The rows come from 5 hidden closed curves, with some noise, and rows from the same curve form a group. Each curve winds through 8 dimensions. The rows are also pushed far along 5 directions, which tell nothing about the answers.
In the rows, zero is written as 128.
Known rows, each followed by its group:
[ 92  94 137  92  99 179 126 119 111 136  61 154  92 169 165 138 158 164
 118 114 123] : (0)
[119 157 123 152 117 120  89 161 152 119 151 151 177  86 109 102 126 138
 113 142 170] : (2)
[ 56 136 146 157 135 103  45 147 147 174 153 106 174 110  96 121 128 113
 137 126 120] : (3)
[ 84 147 125 121 173  96  79 115 140 171 129 111 186  99  98 134 130 121
 133 114 144] : (4)
[135 136 119 125 183 110 149 113 122 112 127 174 150 115 142  97 114  90
  74 100 199] : (0)
[114  98 124 172 123 117 152  98 146 104 144 146 121 165 149  88 134  76
 138 163  75] : (1)
[169 131 142 158 109 126 163 131 155  91 124 142  98 138 162 156  93 136
 112 145 172] : (0)
[167 150  85 180 134  86 103 161 176 124 178 120 145 118 117 174 145 142
 168 163 102] : (3)
[138 117 120 130 126 183 133 139 112 152 115  93  77 151 140 172 189 131
 170 138  67] : (1)
[112 150 128  49 133 112 216 117  72 111 170  78  92 119  98  77 118 117
 128 118 130] : (3)
[ 63 113 113 141 108 131  73 122 130 148 138 147 139 144 127  87 173 122
 139 119  84] : (1)
[143 128  94 174 143  95  74 106 155 129 178 151 147 149 127  96 118  90
 150 138  88] : (3)
[150 129  92  88 171 106 189 122 124 109 158  85 107 150 123 135 114 117
 153 131 114] : (0)
[104 141 120 104 158  61 144  94 150 111 158 140 148 127 116  95  75 101
 111 141 172] : (0)
[138 131  94 123 182 109 147 146 113 132 171  84 139 151 109 116 139  93
 168 147  66] : (0)
[107 146 136 124 135  96  70 133 130 161 151 123 129  79  87 138 138 124
 117 128 136] : (1)
[130 164 105 136 141  91  60 127 173 133 173 152 168  83 101 116  92 127
 118 123 194] : (2)
[ 69 125 135  36 154 125 129  63  91 164  91 128 104 147 119 115 129 123
 110  95 144] : (4)
[ 53 139 149 102 140 120  69 114 103 202 121  94 175  85  77 126 158 124
 141 101 104] : (2)
[131 134 127  94 117 127 176  91 103 148 148  64 108 132 103 136 121 122
 181 134  79] : (3)
[101 115 144  50 127 118 168  77  79 114  99 132  99 150 126  73 119 130
 101 113 110] : (4)
[ 67 139 140  82 124 119 176 118  90 141 171  40 100 148 108 101 134 118
 167 122  90] : (3)
[150 148  78 101 167  99 126 139 131 128 195  80 144  96  73 116 125 123
 170 129  95] : (1)
[168 117  96  73 106 183 138 136 107 122  96  99  92 153 127 149 158 191
 174 124  70] : (1)
[199 126 127  69 127 157 123 145  99 117  65 146  92 105 121 174 133 200
  99 109 140] : (2)
[169 119 115 181  80 173  85 179 164 115 107 186 152 114 154 155 135 177
 116 114 171] : (2)
[174 117 128 105 159 121 153  99 101  95 126 120  92 129 125  95 116 112
 110 122  94] : (2)
[102  95 140 121 121 140 202 112 116 109 109 103  76 219 183 134 130 113
 145 138  95] : (4)
[129 139  95 107 145 172  96 190 111 174 127  99 159 123 105 169 170 153
 171 120 102] : (0)
[136 157 139 161 124  94  70 162 130 146 146 130 169  76  91 131 133 143
 118 132 121] : (2)
[139 127 145  69 129 157 177 100  84 108  56 150 129 135 144 107 128 156
  93 103 152] : (4)
[141 111 158  81 109 167 182 109  86  92  55 137  80 171 168 107 129 161
 101 128 117] : (4)
[145 109 131 116  90 173  99 136 136 162  76 112 126 127 129 208 130 190
 164 104 112] : (3)
[ 60 108 147  70 160 142 123 128  99 170  86 108 115 117 117 158 156 130
 110  96 147] : (4)
[158 130 127  85 126 163 157 113 110 118  89 107 140 134 130 125 108 167
 135 107 135] : (0)
[186 112  97 140 139 123 136 151 158 108 135 140 108 138 141 180 115 136
 143 144 124] : (2)
[108 129 112 152 132 106 105 139 137 120 166  96 116 163 124 101 163 115
 171 173  30] : (3)
[158 164 154 133 129 115  95 142 132 138 150 129 136  47  77 124  95 112
 100 151 167] : (4)
[136 104 128 127 140 156 151 132 143 126  73 153 132 127 160 188 133 152
 114 102 182] : (3)
[154 134 115 155  94 167 114 146 125 120 125  99 113 150 150 127 168 177
 168 119  75] : (0)
[134 151 127  96 162 130 179 145  98 138 140  78 105 109 112 153 156 121
 137 130 129] : (2)
[127 176 138  74 135 105 141 142  90 160 177  22  99 100  60 136 135 134
 179 158  67] : (3)
[ 79 123 155 155 130 135 117 124 127 140 120 180 183 121 135  82 109  73
  86 122 185] : (0)
[142  95 126 132 112 157 165 153 127 123 109  98  89 182 161 183 138 150
 168 138  86] : (4)
[148 114 133 117 142 127 116 156 147 116  63 160 154 117 139 183 110 176
  93 117 174] : (1)
[187 125 122 184 133  86 138 124 161  92 167 153 138  92 121 125  85 100
 110 138 145] : (0)
[100 129 135 116  96 173 128 161 110 166 106  81 110 164 140 177 175 161
 176 138  83] : (4)
[ 67 108 159  96 100 134 149 115  94 144 100 122 121 131 131 123 142 148
 115  88 131] : (1)
[138 154  98 145 123 119 102 158 164 150 142 124 167  97 112 178 153 162
 159 136 142] : (3)
[136 131 162 134 147 106 123 113 115 120 137 141 109  95 112 103 103  88
  81 133 148] : (4)
[120 110 132 182  84 129 119 102 148 134 137 127 138 171 155 125 121 119
 164 131  87] : (3)
[109 138 137  67 156 127 141  96  91 167 103 146 130  76  94 137 140 107
  93 104 170] : (1)
[ 90 113 134 105 108 162 108 150 128 143  63 119 131 156 144 160 167 183
 144 129 105] : (1)
[ 99 104 141 165 153 142 105 142 139 134  93 146 148 131 155 139 150 121
 104 103 145] : (2)
[132 117 101 169  86 182  34 145 168 177 117 137 155 130 128 175 152 161
 181 115 108] : (4)
[103 134 138 125 103 116 116 163 111 144 133  83 121 148 120 147 160 168
 163 143  62] : (1)
[ 81 116 121 152 122 187  88 120 130 168  72 143 159 179 177 136 192 148
 153  98 107] : (4)
[154  96 116 127  98 164 129 124 126 137 124  80  99 155 122 155 140 144
 192 141  24] : (2)
[121 138 105 143 153 133  85 196 139 141 124 132 169 100 112 157 176 149
 130 135 125] : (1)
[130 107 120 135 129 186 117 147 123 123  87 155 135 126 149 129 163 142
 116 106 128] : (4)
[ 44 135 126 170 131 132  94 153 140 164 157 116 181 112 124 110 173 109
 140 111 137] : (1)
[170 120 138  93 135 131 171 103 136 107  90 109  83 149 144 178  89 149
 132 147 135] : (2)
[ 68  85 140 155  81 137 159  88 117 135 115 147 126 171 166 101 152 107
 136 100  97] : (0)
[145 144 119 139 146 126 100 128 154 114 129 182 212  88 114  91  66 120
  86 104 221] : (0)
[ 96  90 122 101  93 169 139 150 130 136 104 109 115 153 131 158 145 160
 161 121 105] : (4)
[ 94 153 132 125 159  81 123  87 130 124 161 133 134 148 127  65 106  83
 110 143 141] : (3)
[200 133 127  99 159 174 125 133 119 122  91 119  93  95 115 164 123 142
 118 134 144] : (2)
[ 94 105 118 171  97 129  72 115 171 128  95 218 208 133 148  99 115 127
 102 116 168] : (1)
[165 130 125 116 153 121 150 106 113  98 108  99  91 148 142 118 139 143
 132 134  78] : (0)
[132 141 142  74 155  94 136 104 104 111 102 133 120 102 116 120 104 161
  78  90 175] : (2)
[141 155 129  59 167  80 179  90 111 100 147  84  93 108  96  94  92 119
 121 150 130] : (0)
[193 158 111 131 161  80 121 138 112 129 176  98  89 126 106 149 128 120
 143 151  83] : (1)
[116  91 150 117 104 166 147 133 119 107  83 167 115 143 166 132 109 154
  85  79 189] : (3)
[102 127 159 142 114  83 108  74 149 132 114 188 173 121 133 105  59 108
  83 109 201] : (3)
[160 141 114 177 153 126  98 147 135 128 191  78 104 135 109 112 152  87
 176 173  33] : (2)

New rows, each followed by its group:
[146 139 129 162 169  41 151 128 153  84 171 137 157 129 124 100  79  87
 106 166 130] : (1)
[ 79 104 124  68 140 145 158 129  99 138 109 126 135 119 112 117 142 129
 115  99 139] : (4)
[109 151 143 100 157  66 150  88 101 132 157  99  94 146 115 103 116  96
 123 137 110] : (1)
[118 121 119 167 107 115 152 123 157  89 135 154 146 153 157  91 130 121
 127 153 126] : (3)
[112 136 122  79 146 115 149 124 106 129 151 107 138  77  85 107 125 127
 116  99 153] : (1)
[102 158 122  65 164 145 123 126 114 166  98 124 137 105 117 162 136 146
 109  91 212] : (3)
[137 115 160 164 114  87 136  92 145  94 131 168 114 122 143 103  75 101
  79 125 169] : (1)
[103 121 155 159 126 121  81 115 125 151 111 131 153 121 124 114 129 115
 120 121 105] : (2)
[128 137 152 132 137 123  55 150 123 168 116 127 138  67  84 162 136 143
 111 117 132] : (4)
[124 115 140 112 145 101 173 121 111  97 135 140  96 150 149 112 100 116
  92 108 155] : (3)
[ 59 132 162 127 114  92 147  88  94 138 134 132 157 134 125  59 130  99
 107 108 118] : (2)
[162 106 141 173 120 148 144 123 120 114 127 150  93 153 167 124 135  92
 115 129 114] : (4)
[141  89 130 200 131 102 111 142 170  56 129 160 122 179 178  88 109 124
 108 149  90] : (2)
[ 57 142 137  74 110 149 114 155 105 180 125  72 135 111  98 149 155 172
 154  93 142] : (3)
[163 137  91 117 149 139  80 139 146 155 119 131 161 107 114 177 126 158
 150 106 147] : (1)
[154 138  99  81 103 190 115 147 102 159  96  88 116 145 121 175 173 201
 188 115  83] : (1)
[ 89 116 126 167 127 124  26 159 161 160 121 123 144 150 133 155 148 151
 151 130  93] : (3)
[130 105 125 175 114  98 109 122 131  93 141 135 102 188 170  98 133 143
 130 117  72] : (2)
[119 148 142 141 120  78 140 136 114 119 180 113 131 105 106  92 117 113
 120 133 117] : (1)
[113 155 100 134 165 131  48 141 144 176 160 114 176  84  83 126 143 109
 154 123 133] : (3)
[122 152 136  90 133 109 129 144  78 148 143  69 111 112  86 125 166 145
 151 139  50] : (2)
[159 158 139  93 173 133 110 141 109 157 123 146 129  42  80 160 122 108
  78 113 204] : (4)
[184 185 109 151 187  90 118 118 140 112 178 143 160  93 107  88 104  77
 112 157 163] : (4)
[ 65 112 116 128  89 133  94 141 138 136 128 149 151 150 139 110 153 161
 132  99 129] : (3)
[183 120 147 125 120 106 175 105 121  86 148 102  56 128 127 129  91 114
 121 147 102] : (1)
[133 127  94  86 134 118  95 150 139 146 148 138 159  77  70 146 111 143
 133 123 142] : (0)
[ 82 106 142 162  65 123 119 123 148 110 123 149 125 193 180 108 119 158
 134 116 129] : (3)
[185 123 133  98 112 151 196 139 105  75 123 131  80 129 144 121  94 153
 101 115 168] : (3)
[157 139  92  72 134 129 144 151 124 132 170 102 102 106  82 148 114 132
 154 149 123] : (4)
[126 145 160  92 133 104 157 107  87 122 109 123 125 107 115 105 116 137
  95 120 134] : (2)
[104 168 121  55 188 136 155  81  92 157 115 116 153  93 102  96 142  98
 112 108 179] : (4)
[153 104 127 110 109 148 146 144 149 102 100 154 124 119 131 157  83 149
 107 128 177] : (4)
[108 104 125 168 108  93  98 118 131 105 165 142 115 187 147  59 135 110
 140 149  38] : (4)
[132 110 155  66 129 137 162  94  94 103  46 143  90 146 160 139 114 189
  81  74 170] : (2)
[ 52 111 145 150 119 155 119 133 111 157 121 148 168 155 140  90 149  86
 125 120 124] : (0)
[130 144  93  95 142 174  92 182 118 172 142  83 177  87  76 151 154 160
 174 105 113] : (0)
[ 52 127 163  81 129 103 127  83 107 163 110 132 141  86  98 114 121 113
  92  89 182] : (1)
[143 130 118 181 123 153 111 185 151 118 158  96 124 122 135 151 156 146
 157 136 109] : (1)
[116  94 126 159  99 125 144 142 151 106 140 130 128 164 147 127 106 124
 147 142 103] : (4)
[138 159 122 117 169 135  77 147 121 167 146  86 135  76  76 147 149 116
 147 143 111] : (2)
[ 72  89 145 152 124 149 145 121 108 135 115 125 131 198 158  90 149  82
 143 141  61] : (0)
[191 148 115 110 155  79 127 136 113 100 163 100  95 106 100 126 108 148
 121 130 101] : (2)
[125 138 122  73 168 118 119 115 116 135  85 161 151 125 136 141 109 159
  86  81 205] : (1)
[ 49  98 170  94 101 176 113 115 106 167  55 107 124 156 146 145 140 160
 134  92 132] : (3)
[181 135 130 141 181 131 105 160 141 122 117 131 141  66 110 168 119 130
  95 116 176] : (2)
[139 103 148 140  83 165 111 137 125 124  72 161 144 124 148 148 129 176
 112  98 140] : (2)
[146 105 110 159 104 146 115 183 151 133 140  98 119 153 133 191 139 154
 180 148  79] : (4)
[ 80 121 119 173  90 126 130 111 162 132 118 163 170 164 170 124 148 136
 142 120 149] : (3)
[175  87 123  68 115 174 232  97  87  67  79 156  50 200 184 113 110 138
 108 121 126] : (4)
[158 141 114 176 104 107 146 123 173  99 147 155 158 127 146 130 101 129
 131 147 162] : (3)
[125 122 116  56 172 111 225  80 108  97 114 128 111 153 145 113  86 107
 104 108 186] : (0)
[140 109 163 135  93 111 139  81 141 104  82 180 122 158 169 129  60 143
  90 118 175] : (3)
[115 146 126 113 155  63 139 128 108 109 179  58  98 144 111  96 142 135
 151 140  53] : (2)
[110 125 134 109 139 147 137  90 122 119 104 146 112 170 164  96 118 118
 113 122 155] : (3)
[ 70 133 135  81 149 103 146 105 106 144 133  96 102 160 133 119 131 124
 132 106 134] : (3)
[ 71 140 115 132 112  93 119 139 124 127 187 124 147 133 118  70 137 122
 133 121 115] : (3)
[177 106 109 144  99 125 130  97 152  95 128 176 113 170 157 114  76 127
 126 128 133] : (4)
[173 109 113 158 127 129 113 196 133 111 159  97  86 145 135 175 141 157
 156 130  74] : (3)
[140 155 117  53 179 133 153 150 110 147 103 123 136  71  91 178 135 142
 102 122 196] : (2)
[119 119 125 131  98 104 169 115 128  78 156 143 109 170 156  71 107 128
 117 128 125] : (3)
[140 143 122  69 165 110 145 150  73 156 170  67 108  71  53 134 142 112
 140 121  84] : (3)
[159 123  92 137 113 111 107 122 143 127 176 124 120 151 116 120 108 122
 170 144  79] : (4)
[165 138 120 139 116  99 163 122 156  99 160 117 145 104 114 130  83 129
 142 142 147] : (3)
[ 54 123 135 107 154 123 172 101 116 154 116 120 151 133 137 129 152  99
 122  99 158] : (3)
[175 147 129 143 129 148 131 101 128 131 143 134 128  98 119 118 112  96
 128 133 144] : (4)
[192 138 123 121 132 118  87 154 157 116  91 167 127  99 135 202  95 197
  91 105 210] : (2)
[101  97 168 201  94 135 117 124 137 115 105 156 127 185 181  98 128 104
 117 145  90] : (3)
[178 118 125 139 124 179 128 183 122 130 120 106 114 125 122 165 137 133
 148 152  93] : (0)
[139 141 160  78 139  97 149 123 110 123  84 146 142  85 108 153  86 156
  74 111 198] : (1)
[232 115 123  84 150 163 153 127  95  94  94 107  55 119 119 154 121 155
 123 134  83] : (2)
[118 132 130 104 132 116 144 106 121 145 121 149 158  64  96 138 116 122
 100  93 186] : (0)
[166 105 117 109 132 143 181 151 110 107 138  88  90 136 120 151 130 132
 153 134  76] : (4)
[ 71  89 117 119 131 124 130 119 136 105 121 122 138 155 136  88 143 133
 133 113  90] : (2)
[ 97  97 119  59 100 177 149  91 110 147  72 161 117 164 149 143 125 152
 126  89 163] : (4)
[ 93 150 116 166 115  79 165  96 152 117 188 125 163 147 137  78 122  87
 150 150 125] : (3)
[ 68 115 114 103 136 114 166  99 125 149 115 108 134 159 142 145 165 131
 156 114 110] : (3)
[118 138 132 125 149 137 123 119 109 151 152  57  96 139 110 122 160 104
 173 148  52] : (2)
